All groups share one centre, and each spreads out both ways along 11 directions, with some noise.
In the rows, zero is written as 128.
Known rows, each followed by its group:
[131 114 154 134 166 142 177 121 146 114 152 134  45 132 151 117 150 138] | k_274
[ 65 139 161 135 108  95 137 136 151 113 144  89 174 110 100 107 107 150] | k_209
[164 136 125 137 106 141 191 134 163 100 152  85 108 127 130 176 127 108] | k_487
[ 94 125  91 113 112 133  94 140 170 129 130 146 163 121 119 123 169 196] | k_487
[133  96  62 124  65 141  72 115 149 118 140 157 187 122 102 181 113 143] | k_487
[130 139 176 120 200 152 125 132 110 102 193 150 162 113  91 129 135 109] | k_274
[103 101 122  98 139 148  70 134 147 159 154  88  63 138 156 120 178 117] | k_981
[147 167  95 122 148  99 129 138  96 110 179  75 117 131 121 142 145 146] | k_981
[165 109 111 156 143  81 125 117 128 115  62  77 133 174 157  75 131 169] | k_209
[125 127 169 145  92  79 110 113 150 161 143  81 129  76 119 121 130 171] | k_745
[129 108 127 119  77 128  51 145 122 157 152 138 138 145 150 170 219 111] | k_745
[121 138  83 126 138 115  99 104 106 156 121 146 104 100  92  82 115 168] | k_274
[164 122 122 151 142  94 151  91 137 141  89 115 101 135 148 105 125 170] | k_209
[ 72  74  85 114 137 118 146 133  78 143 171 158 152 185 120  91 164 108] | k_487
[106 111  74  97 119 138 204 137 168 128 134 120 160 167 161 177 155 127] | k_487
[119 117 142 116 144 137  93 144 101 115 121 151 119 108 157 115 103 155] | k_274
[ 93  93 148 143  84 109 177 140 149 134 167 100 117 123 119 120 148 124] | k_209
[113 158 130 126 127 111 181 127 190  83 122 136 147 125 161 175 141 211] | k_745
[139  96  74  96 123 160 146 144 105 149 161 154 129 147 141 166 147  93] | k_487
[146 105  98 110 168 130 120 141 127 168 140  93 128 148 124  90 188 120] | k_981
[100 140 122 113 146 165  66 123 170  93 104 174 125 118 122 127 119 168] | k_274
[102 135  87 109 137 136 140 125 190 133 127 106 120 113 126 125 146 183] | k_274
[135 101 148 105  90 120 122 180 115 109 127  87 167 106 185 172  78 123] | k_209
[ 59 115 104 151  75 100 156 102 150 140 162 162 134 153  80 107 178 147] | k_209
[114  85  66 109  75 134 130 171  82 127 124 162 166 157 156 144 118 104] | k_745
[123 122  77 113 124 143 174 166 133  85 137 145 130 149 145 152 138 147] | k_745
[100 166 180 151  82  84 134 134  72 107 131 150 175 123 119 147  93 104] | k_745
[113 133  51  92 118 137 138 138 140 142 112 128 111 103 144 130 112 170] | k_745
[173 176 143 147  66 115 115 131 109 168 122 129 152  80  95 169 125  98] | k_981
[148 124 148 115 101 135 140 151 138 120 111 120  93 154 214 197 167 112] | k_274
[171 150 116 156  97 145 108 126 165 133 106 157 160 164  91 151 200 106] | k_981
[153 154 115 163  78  90 173  96 148 139 120 135 172 158 104 167 175 130] | k_274
[ 85  75  96 110 133 131 193 158 124  97 158 159 138 142 156 121 119 173] | k_745
[129  92  87 143  94 103 141 131  75 116  81 228 191 163 140 114 105 159] | k_981
[141 138 152 139 120  99 169 149 113 166  68 117 161 135 142  88 131 112] | k_487
[110 117 111 170  64  81 178 107 166 110 103 117 166 150 114 125 122 167] | k_274
[129 125 115 111 163  96 148  96  98 169  61 147 157 138 173 103  97 167] | k_487
[124  72 120 123 171 108 170  98  92 167 142 133  93 120 127  63 107 143] | k_981
[ 91  83 130  90 117 110 149 168 111 129 166  66 125 112 173 119 104 136] | k_981
[117  92 178 151  84  95 154 130 139  81 169 143 145  90 145 162  99 190] | k_981
[182  71 130 146 116 149 175  90 148 179  96 155 139 126 113 133 109  81] | k_487
[144 126 151 133 102  91 134 146 137  97 125 133 181  94 164 174 120 215] | k_981
[124 115 161  94 117 103 153 149 120 179 153  65 123  58 172 142  98 143] | k_981
[164 151  70 150  93  97 125  99  66 164 145 151 147 149  85 151 160  94] | k_274
[ 67 132 166 152 109  91 143  96 134 124 154 120 132 134 104 113 126 132] | k_745
[ 91  90 186 148 115 101 121 125  64 129 177 159 127 153 126 101 152  93] | k_745
[125 138 118 138 108 119 125 133  95 108 137 122  60 116 133 122 102 139] | k_274
[ 80 147 137 129 110  63 166 142 103 113 167  89 133 114 136 120 133 180] | k_487
[ 93  78 148 152 119 139 148 147 109 114 134 169  93 159 128  74 137 103] | k_981
[145 108  89 117  79 132 165 160 128 166  93 182 119 130 172 146 180 165] | k_209
[127 128 104 120 104 115 125 138 130 119 146  71 125 142 143 149 139 117] | k_274
[202  50  83 153 106 158 160 100 187 176  89 137 113 118 112 116 125 117] | k_209
[170  89  85 165 119  97 151  82 129 134 113 116  90 171 133 117 154 147] | k_209
[128 147 167 178  81  50 167  89  99 171 137  75 125 111  93  96 114 121] | k_487
[118 108  76 141  82 140 145 136 153 159 117 176 151 140  97 116 183 136] | k_209
[113 137  95 108 114 137  57 184 103 139 118 146 168 137 118 106 170 138] | k_487
[ 58 106 131 127  87 123  71 133  96 129 161 169 149 156 114 116 160 107] | k_745
[214  96 123 147 139 117  92 164  76 107 121 154 193 148 126 121 143 140] | k_745
[ 89 141 143 144 118 117 128 143 153  47 156 104  71 152 145 136 143 162] | k_981
[ 89  86  90 167  87  95 193  97 160  89 140 144 172 155  90 116  98 157] | k_274
[137 167 125 127 111 139 152  74 200 131 148 106  77 115 133 203 147 139] | k_209
[138  73 153 156  70 155 125 165 101 142 130 192 109 149 137 116 175  72] | k_487
[179  75 147 152 108 145 123 157 172 106 124 124 114 146 158 135 197 157] | k_745
[127 137 136 133 124 106  62 124 127  90  77 117 115 173 190 137 143 154] | k_209
[121 109 168 125 100 110 136  99 118 144 148 140  81  87 166 159 104 153] | k_209

New rows, each followed by its group:
[ 72 182 145 118 125  60 119 128  81 105 139 111 167 117 139 126 103 182] | k_209
[161 118  82 114 122 129 188 126 118 192 119 131 139 137 123 127 154  94] | k_981
[158 137 115 129  85 119 137 104 182 155 128 108 137  68 122 176 115 172] | k_487
[150  94 103 116  77 143 111 152 109 150  91 185 180 125 162 168 116 116] | k_487
[ 62 142 146 139  93 119 110 164 159  79 101 146 155 172 163 123 177 159] | k_209
[142  96  79 114 115 126  96 116 108 157 114 118 135 181 154 145 163  98] | k_274
[174  60  84 132 100 160 132 141 101 166 163 165 109 134 104 127 156  80] | k_209
[ 85 105 103 144 105 123 191 156 147  87 149 168 200 146  79 104 134 147] | k_209
[124 125 111  92 170 133 119 112 108 142 134 155 146  83 132 124  89 174] | k_274
[178 125 119 116 142 133 141 164 113 103 109 101 148 132 169 150 100 131] | k_209
[153 111 122 134 157  89 162  89 113 159 143  70 161 148 127 119 137 114] | k_274
[126 124 112 144  93 151  70 122 117 145 129 163 118 153  92 133 168  75] | k_981
[118 149  89 130 140  84 126 111  89  91 136 106 131 139 127 120  95 174] | k_981
[120 149 140 170 115  93 202 102 158 103 142 109  95 114  96 110 116 166] | k_274
[101 130 140 150  52  87  86 137 102 120 175 129 105 108 124 155 153 159] | k_487
[132 100 156 136 120 107 176 156 146 115 159 111 141 115 144 126 142 163] | k_981
[ 80 135 146 179  74 110 181 178 126  45  86 158 159 185 125  99 113 112] | k_981
[100 118 122 138 119 136 139 121 133 104 115 199  82  96 132 114  97 187] | k_274
[138 126 127 155 106 101 119 114  99 130 121 136 154 148 117 116 134 120] | k_274
[148  92 102 127 123 150 137 155  90 115 148 195 122 144 134 145 148 118] | k_209
[ 93 186 123 114 107 114 132 160 148 150 123  96 127 116 128 130 181 147] | k_209
[150  95 110 115 131 116 157  73 158 176 123 140 121 106 153 154 129 176] | k_981
[ 82 140 127 112  73  95  97 117 107 157 126 166 135 109 159 168 135 163] | k_209
[ 96 109  75  97 102 143 133 137 146 103 136  98  86 129 170 157  97 151] | k_274
[101 162  98 156  88 132 114 120 172  76 117 103  50 118 104 119 110 165] | k_274
[ 86  68 108  97 148 137 155 161 120 116 159  77  40 109 173  85 100 163] | k_274
[154 142 154 153 107 113 158 129  81 103 168 160 146 152 117 179 132  80] | k_274
[ 74 126 137 126  88 130 176 181 138 112 185 110 145 125 107 123 160 119] | k_209
[132  86 123 121  99 124 133 161 129 154 142  87 175  96 101 107 100  99] | k_209
[ 89 140 155 157 116  58 165 106 140 164  74 103 166 131 115  62 135 166] | k_487
[132 114  85  97 169 146 154 157 121 137 129 125 155 148 124 107 140 121] | k_487
[131 134  55 105 150 106 132 112 105 127 147  95 116 152 143 135 132 158] | k_981
[133 156 113 121  96 136 102 195 130  80 173 101 109 117 127 161 168 146] | k_487
[109 135 165 165  99  99 101  82 153 152 120 105 111 131 107 116 150 123] | k_745
[ 75 121 164 131 108 110 171 136 173 113 156 126 105 105 153 137 147 190] | k_745
[105 150 106 176  78  96 143  93 181  90 114 123 204 148  66 134 115 156] | k_274
[154  94  78 146 114 112 149  94 108 183  82 174 208 148  89 103 116 118] | k_981
[ 97  72 104 111 138 161 169 139 164  76 217 153  85 131 142 161 152 174] | k_487
[126  92 111 142  83  92 146  55 117 192  74 172 158 155 149 148 110 115] | k_487
[173  47 113 137 124 120 107 123 120 135 119 135 168 175 159 130 162 136] | k_745
[167  30 104 140  67 145 126 125 127 173 110 178 118 130 150 131 132 117] | k_209
[140 118 105 148 134 148 142 172 160  67 102 133 143 201 140 120 185 127] | k_209
[147 113 119 148 113 115 184  85 151 167 115 124 142 125  91 121 122 109] | k_981
[141 133 132 128 167 132  85 134 146  78 101 149 113 108 150 105 104 216] | k_487
[102  90 131 140 172 126 139 127 134 124 168 140 160 138  72  55 153 143] | k_274
[128 129  89 152 125 112 179 148 141 104 145  95 137 177  98  99 182 128] | k_209
[ 94 161  87 118  96  78 130 113  93 148 141  95 143 173 135 150 160 114] | k_487
[140 161 127 150 117  90 159 103  96 140 111 170 103  83 112 119  97 184] | k_274
[165  80 140 116  88 150 170 144 144 139 123 137 102 104 188 176 118 133] | k_209
[130 153 108 165 104 105 169 136  95 120  95 132 168 158  83  92 107  96] | k_981
[122 126  72 108 110 132 118 142 101 178 103 114 152 152 121 116 149  76] | k_981
[177 155  64 137 132 155 116 142 172 118 117  81  85 129  96 121 155 126] | k_745
[168  65  86 153 106 124 187 114 143 162 132 124 122 128  92  97 130 121] | k_209
[137 156 142 163  58  83 179  91 158 140 125  67 119 140 127 174 130 110] | k_487
[ 88 154  84 114  85 103 182 163 112 131 192 111 165 119  89 153 158 122] | k_209
[ 47 112 178 158 118  76 136 120 111  96 161 120 134 135 107  71 120 153] | k_209
[ 87 120 111 118 111 141 115 184 155  85 122 181 146 102 133 113 135 211] | k_745
[102  84 109 131 106  95 207  98 133 112 153 131 120 128 154 146  84 169] | k_981
[120 153 152 157  88 107 192 125 124  73 148 130  72  97 129 147  83 157] | k_274
[102 161 139 111 121 121 106 132 172 111 146  51  57 114 172 162 143 152] | k_981
[ 80 104 106 119  93 115 123 117  99 152 132 105 114 133 118 103  84  79] | k_981
[ 86 121 109 113  96 136 188 191 109 121 155 214 186 114 122 139 146 159] | k_209
[100 121  97 118 135 129 111 129 137  80 100 152 141 182 163 130 141 162] | k_487
